The rows come from 5 hidden closed curves, with some noise, and rows from the same curve form a group. Each curve winds through 8 dimensions. The rows are also pushed far along 4 directions, which tell nothing about the answers.
Some rows, each with its group after it:
4	11	-6	2	-9	-15	11	4	-5	5	-13	15	1	2	11	-5	0 -> K
-17	14	-18	32	-8	-16	14	-2	-17	13	-1	22	17	-4	-19	14	-4 -> L
6	-19	4	0	6	12	-6	2	-2	-7	8	-11	6	15	7	4	8 -> E
9	-3	2	0	-1	-13	5	2	-2	14	-2	12	-3	4	6	-3	1 -> K
-2	5	-6	9	0	-5	7	5	-4	2	-1	0	12	11	2	4	8 -> Z
3	-11	8	6	7	1	-3	0	5	13	10	1	-5	-1	0	1	6 -> E
-1	2	7	-1	1	-1	-6	-2	5	8	-4	12	-13	-12	0	-5	-3 -> M
9	-17	-2	10	3	-4	7	-1	-13	4	8	3	11	14	2	16	-2 -> L
-4	-2	-4	8	-3	-4	5	-2	-10	0	-13	9	11	8	1	3	0 -> K
0	-8	1	-2	4	5	-10	-6	4	8	10	-2	-2	-7	-17	1	-5 -> K
10	10	1	-6	-2	-5	4	0	0	-4	-13	-3	-1	14	13	-9	3 -> M
8	-8	-6	-1	1	3	6	-3	-4	-7	-3	-1	7	12	12	7	1 -> L
1	-13	0	8	2	5	-7	-7	-1	1	9	-7	-3	-1	-7	1	-3 -> L
-7	3	5	-6	8	0	-4	-3	11	-3	-2	-5	-3	-12	-4	-1	7 -> M
-16	6	5	-12	-3	10	-14	11	19	-8	13	-10	-9	-18	-20	-15	4 -> K
-4	-10	-2	-2	-1	2	-1	9	0	-7	9	-9	11	3	-10	1	7 -> K
-10	-1	-2	2	-5	-6	5	7	-3	-7	6	0	4	-3	-11	0	4 -> L
-9	1	3	-10	0	3	1	3	10	1	1	-1	-4	-1	-4	-9	4 -> Z
-4	-8	4	6	0	8	-5	6	2	-5	13	-5	-2	9	2	1	-1 -> Z
-3	4	9	-8	1	3	-9	1	5	4	-3	5	-17	-10	6	-10	-2 -> E
-3	1	7	-8	1	17	-9	10	7	-29	3	-21	1	7	9	-4	10 -> M
4	-3	-8	7	1	-3	5	-1	-5	-3	3	-7	13	16	-1	9	2 -> E
11	13	1	-10	-4	2	5	3	-3	-8	-4	-1	-8	13	15	-6	-2 -> M
-8	2	-2	-6	-9	-3	5	6	-6	-13	-5	1	3	3	-5	-7	3 -> Z
7	3	-2	20	4	-6	4	-10	-9	18	3	13	0	6	1	12	-8 -> L
-7	10	-1	-15	-10	6	-2	13	2	-27	-11	-6	0	-3	5	-14	10 -> E
-4	-3	3	-3	-3	2	-3	2	1	-10	7	-5	-6	-5	-7	-3	-1 -> L
16	-13	4	10	4	-3	-1	-12	-8	10	7	4	-10	9	6	6	-9 -> L
-2	-14	6	-12	4	10	-7	6	8	-14	13	-15	-5	9	4	-1	1 -> M
-14	5	-7	0	0	-1	2	-4	12	6	0	4	6	-9	-14	2	-2 -> L
-3	-14	0	5	-2	-5	0	6	1	7	8	2	5	5	-2	-1	2 -> K
1	10	8	-14	-1	3	-3	2	4	-12	-7	-6	-10	-2	2	-14	6 -> Z
18	-8	4	-4	4	6	-6	-10	3	9	-1	-1	-5	12	10	1	-11 -> Z
-4	-1	-6	1	-6	1	7	12	-7	-17	-1	-4	15	8	1	1	14 -> E
2	-12	8	-3	0	16	-10	2	11	-7	10	-7	-4	-3	0	-3	-2 -> E
-2	-3	-2	18	6	-5	5	-9	-3	17	-2	8	7	4	-6	9	0 -> K
1	4	-5	-11	-3	11	-1	4	6	-12	-1	-15	8	8	-6	-7	4 -> M
-4	17	-10	-12	-10	-11	8	6	-1	-13	-15	0	6	-5	-3	-9	5 -> E
3	7	2	-10	0	9	-3	0	2	-11	-4	-2	-2	4	6	-2	-1 -> M
7	7	2	1	0	-2	0	-1	0	7	-1	6	-3	10	2	-1	-3 -> Z
13	-13	2	-2	7	0	0	-7	-4	5	3	-3	0	3	2	7	-2 -> K
2	-4	1	5	7	-9	6	-3	2	16	7	4	1	1	-6	5	4 -> L
-1	11	-10	7	-11	-14	18	7	-17	-2	-4	8	8	5	2	2	2 -> M
5	2	8	-1	5	-4	1	0	5	14	0	7	-11	-8	3	-5	6 -> E
2	2	-6	3	-3	9	0	1	-2	-15	3	-13	6	14	2	2	0 -> M
3	2	1	-14	2	2	-2	-1	9	-11	-4	-16	-3	7	5	-9	5 -> M
-6	-9	-2	12	-2	-6	4	1	-6	8	11	2	4	4	-7	4	-3 -> M
3	3	-3	5	-3	-1	8	11	-10	-9	1	1	10	13	13	8	6 -> Z
-22	0	-6	10	-5	5	-4	9	0	-2	4	-10	10	-5	-12	-4	4 -> E
-11	-3	2	3	2	6	-5	6	8	4	10	-3	5	1	-13	-1	4 -> Z
1	-5	-1	-1	-3	8	-5	6	-1	-9	-2	-8	1	9	13	-6	4 -> L
-10	2	-2	-2	0	5	-7	-2	5	-14	-4	-14	0	1	-6	-8	5 -> K
-3	1	1	1	5	-3	-2	-7	7	3	0	-6	-5	-8	-5	-2	0 -> M
-5	7	-7	10	-7	-2	0	3	-4	-9	0	-4	5	3	-6	-1	-1 -> Z
3	-4	1	9	1	-17	7	-2	-3	22	2	17	-5	1	4	3	-3 -> L
12	-9	-2	2	3	-1	0	-8	1	12	-1	-1	0	9	11	3	-8 -> Z
3	6	10	-9	2	12	-9	3	8	-15	4	-12	-15	-1	12	-8	1 -> Z
6	8	0	-5	3	-5	9	-7	0	9	-9	7	-8	0	10	-3	1 -> Z
-3	5	-6	6	0	-3	10	6	-9	-8	1	-1	13	7	-3	8	10 -> K
16	-10	9	-3	9	6	-5	-8	2	7	7	-4	-13	1	14	6	-8 -> E
-1	-17	-2	1	3	2	2	-3	2	9	7	-2	4	6	-4	4	-3 -> Z
2	-4	0	-6	0	-7	0	-3	-3	3	-9	5	-1	-2	-1	-4	1 -> K
-1	-6	-2	9	3	-13	8	0	-8	18	3	11	9	-4	-12	10	2 -> L
-8	10	-11	1	-8	2	2	7	-3	-27	2	-15	6	6	-1	0	1 -> E
7	2	7	-5	0	5	-7	2	11	-2	5	-9	-10	7	6	-11	-1 -> K
-11	-20	0	10	0	2	-1	8	-2	-7	21	-11	10	7	-14	7	5 -> L
12	-7	7	8	8	-2	-3	-13	3	25	6	12	-14	1	2	5	-10 -> M
2	0	2	-14	1	3	-1	5	5	-6	1	-7	2	-5	-6	-4	7 -> K
-3	9	-3	5	-2	4	2	3	-2	-8	-1	2	6	2	-1	1	7 -> E
13	0	12	-11	9	12	-10	-10	3	10	-7	0	-17	-6	16	-3	-7 -> E
6	-3	6	-2	5	4	-6	-5	3	3	7	-3	-5	0	-7	2	-5 -> Z
-10	16	-9	7	-7	-18	10	0	-3	9	-11	10	5	-5	-11	-7	3 -> M
-4	6	-6	1	-4	11	-1	1	-9	-11	-8	-7	7	1	7	2	-2 -> E
-12	1	-5	5	-4	1	-4	6	-2	4	-4	0	10	-10	-13	-4	6 -> L
6	9	1	-8	-1	-7	-3	-3	5	1	-5	-2	-11	1	3	-12	1 -> K

New rows, each followed by its group:
10	13	-1	-13	-1	-10	9	2	-2	3	-11	7	-1	-4	1	-4	6 -> K
-18	11	0	-7	-5	-1	-1	2	3	-4	-17	9	2	-17	-11	-10	3 -> K
-2	6	-4	-4	-3	4	-1	3	-1	-12	-5	-11	4	-3	-5	-8	11 -> L
8	-14	9	-8	4	15	-11	1	8	-4	4	-10	-10	6	17	-7	1 -> L
-5	10	-8	3	-7	0	4	9	-7	-10	4	0	11	4	-11	2	5 -> K
15	-13	5	10	7	2	-6	-9	-7	18	2	6	-8	3	11	3	-5 -> L
-12	6	-4	-5	3	6	-3	-2	10	-2	-1	-2	5	-17	-18	1	4 -> M
0	-1	1	2	-2	-2	2	1	-6	-7	0	-3	2	10	-1	-3	4 -> Z
0	4	0	-3	-2	-4	6	10	-4	-4	2	3	3	1	-1	1	8 -> K
6	5	-12	5	-6	-4	5	-1	-13	-8	-3	-2	12	11	-5	5	-1 -> K
1	-10	4	3	6	-2	0	0	6	11	9	2	-4	4	4	3	0 -> L
-10	6	-10	11	-4	-11	11	6	-8	8	-2	6	16	1	-8	6	3 -> E
-2	1	4	3	-2	2	0	2	0	0	6	-4	-5	-7	-4	-3	0 -> M
-2	-14	-3	8	0	9	-9	-4	-5	-8	9	-12	6	8	-11	5	-5 -> K
6	6	-1	3	-3	-4	2	4	-5	3	5	5	0	7	-3	1	1 -> K
5	-8	-3	12	3	1	-1	-6	-1	8	2	-2	1	8	13	5	-5 -> Z
-9	-2	2	1	-2	1	-6	3	6	-1	-1	0	1	-4	-7	-6	3 -> M
-5	8	1	-8	5	-2	3	-4	16	12	-2	8	-6	-12	-3	-2	0 -> L
-10	8	-4	-10	-5	6	0	10	0	-21	-8	-7	8	-5	-2	-7	14 -> E
-3	10	4	-13	4	12	-5	-1	13	-2	-2	-1	-5	-9	2	-2	-2 -> L
8	-11	1	-2	9	4	0	-6	4	10	6	-2	3	4	-5	7	0 -> M
1	-7	-3	-5	0	2	-2	-6	6	-7	1	-8	-2	0	-3	-3	-3 -> L
-5	-6	3	-3	3	3	-4	3	3	2	1	2	1	-7	-6	-2	9 -> E
0	0	0	0	3	0	0	1	0	-12	1	-11	-2	9	9	-1	8 -> K
7	-1	2	-8	-1	-11	7	-3	-3	16	-4	15	-8	-8	0	-3	-6 -> M
-6	-3	3	-5	-1	8	-10	3	10	-10	1	-16	-9	-10	-1	-13	5 -> E
-8	9	5	6	4	-10	0	-4	4	15	-7	16	-4	-15	-7	-1	4 -> M
-1	-14	1	11	0	0	0	0	-8	0	8	-3	7	15	-5	3	2 -> Z
-12	14	-2	-9	-1	6	-1	2	10	-3	-5	3	4	-13	-8	-1	0 -> L
-4	1	5	-2	-1	0	0	4	4	7	4	8	-6	3	1	-4	-1 -> Z
0	5	10	-15	5	16	-12	-4	8	3	-6	-4	-15	-18	5	-7	-7 -> E
0	8	-2	6	5	-11	6	-8	-3	4	-10	6	1	-5	3	5	3 -> M
0	3	6	4	3	-9	-6	-5	4	15	0	7	-13	-17	-6	-5	-3 -> Z
8	14	-4	-7	-7	-3	8	4	-6	-4	-13	4	4	5	12	-1	-5 -> E
12	-4	5	-4	2	5	-6	-7	-3	-1	2	-2	-10	3	3	1	-7 -> K
8	-11	10	3	6	6	-9	-5	14	12	12	-7	-10	6	4	-5	-4 -> K
-3	6	-15	17	-8	-11	13	4	-21	-1	-7	14	22	5	-1	15	2 -> Z
10	2	-5	-4	-2	1	5	0	-4	-7	-11	2	0	9	20	-1	4 -> L
3	1	-3	4	-3	6	-3	0	-7	-8	-4	-4	0	0	7	-1	1 -> L
10	-4	9	1	4	9	-7	-4	9	5	4	-2	-10	0	7	-6	0 -> E
6	-9	-6	17	-1	2	1	-3	-15	2	1	1	6	8	7	7	0 -> L
7	-8	4	3	2	3	-5	-3	3	1	2	-8	-8	2	8	-6	2 -> E
5	-8	13	-3	3	1	-5	-2	9	17	0	12	-8	-4	3	-4	-5 -> K
-5	-4	3	1	2	17	-9	-1	9	-14	2	-20	4	10	-2	-4	2 -> K
4	-14	-4	6	-1	-4	5	6	-8	0	8	-3	14	15	-2	7	5 -> K
1	-6	9	-5	6	12	-11	-2	9	-1	12	-8	-5	-4	-12	1	-3 -> Z
2	0	-3	3	-3	-3	5	1	-4	9	-2	8	5	1	1	5	-8 -> E
-1	19	2	-13	-7	4	-4	7	12	-15	-5	-10	-9	-3	3	-18	4 -> K
-2	4	-5	-1	-5	5	-3	2	-2	-9	-4	-3	10	4	-5	0	-1 -> Z
3	-8	-4	4	0	5	2	4	-10	-11	-1	-6	12	15	7	5	9 -> E
-1	-6	0	-1	1	19	-9	0	-4	-13	0	-16	4	5	9	2	-2 -> E
2	10	4	-2	1	-1	-1	-1	-2	-11	-3	-7	-9	-3	6	-6	5 -> Z
-13	14	-2	2	-5	3	-2	0	6	-6	-9	-2	2	-7	-11	-8	1 -> K
-11	-2	-6	15	-4	-18	8	2	-5	16	2	16	2	-6	-8	3	-2 -> L
-13	-5	9	0	5	-2	-7	-6	7	21	-3	18	-7	-19	-13	-2	-3 -> K
9	-3	5	2	1	0	-4	2	1	8	12	1	-5	9	-2	0	-2 -> K
-5	1	-13	-1	-6	-1	9	2	-4	-12	-7	0	13	1	0	5	3 -> L
2	3	-2	-3	4	0	-2	-7	4	2	1	-3	-4	-7	-4	2	-3 -> E
18	-16	7	12	4	6	1	-2	-9	2	13	-9	-1	21	14	7	-3 -> M
-7	0	-1	2	-3	8	-8	5	0	-4	-2	-7	2	-10	-5	-8	6 -> L
-1	-20	4	13	4	13	-11	-5	0	12	9	-8	2	5	0	3	-7 -> E
3	1	8	-13	3	1	2	-1	9	8	-2	4	-11	5	6	-9	1 -> Z
15	-15	0	14	-2	-6	7	0	-12	8	4	14	6	20	11	9	-2 -> E
-2	5	-5	4	3	-9	10	-4	4	14	-2	11	2	0	0	5	0 -> L
-10	-10	1	6	1	-4	1	5	2	11	8	10	5	-11	-13	3	7 -> E
9	0	7	-2	5	-1	-3	-9	3	4	-4	-1	-13	-8	7	-3	-5 -> M
6	8	2	-5	-3	-7	9	8	-5	-1	-3	8	0	2	5	-1	7 -> K
6	-7	1	0	7	12	-6	-7	3	-6	4	-9	2	6	2	8	-1 -> M
-6	12	-7	10	-6	-5	3	-3	-2	14	-10	13	3	-11	-6	-3	-7 -> E
5	15	-2	0	-4	-8	5	4	-9	-3	-13	8	6	1	4	-2	6 -> Z
13	10	-7	13	-8	-3	10	2	-13	-9	-6	9	7	21	15	4	1 -> E
2	-12	8	0	0	8	-7	1	9	3	9	4	-5	-7	-2	-2	-2 -> E
-6	-2	-1	2	3	7	-3	-2	10	-2	4	-10	5	-5	-8	0	2 -> K
-7	-3	-1	14	-2	-11	5	-2	-9	11	2	10	4	1	-12	2	2 -> Z
7	9	5	-13	0	2	-3	-3	4	-6	-5	-3	-11	-5	-3	-7	-3 -> Z
2	12	-2	11	-1	-17	10	-5	-12	7	-7	12	-3	-2	0	0	4 -> Z
-1	-11	7	-2	7	0	-3	1	2	5	11	0	-8	-8	-3	4	2 -> K
-4	3	1	-2	0	11	-3	6	-2	-24	7	-16	2	1	-1	3	6 -> Z
12	5	6	-14	6	12	-7	-8	7	-9	-7	-5	-11	0	12	-2	-3 -> M
-17	-8	-9	9	0	1	-2	1	4	-11	8	-19	13	1	-16	2	6 -> M
5	-20	-2	6	4	10	-8	-7	3	7	10	-9	5	12	-1	6	-11 -> Z
14	-14	1	17	5	-2	6	0	-9	8	9	0	8	23	11	11	6 -> E
-10	7	0	1	-4	-9	2	4	2	10	-4	14	-4	-10	-8	-9	6 -> L
4	3	7	0	5	2	-3	-2	3	-3	-4	-3	-1	6	8	-1	5 -> M
-15	5	0	5	0	3	-2	6	1	-5	9	1	2	-16	-14	4	5 -> Z
-11	6	-10	10	-9	-20	10	3	-11	5	-12	18	6	-4	-2	-1	3 -> K
-20	-6	-6	13	0	-2	-5	-2	1	0	4	-5	7	-4	-18	0	4 -> K
6	-5	9	-10	2	7	-9	-2	12	3	2	1	-12	-6	8	-7	-5 -> K
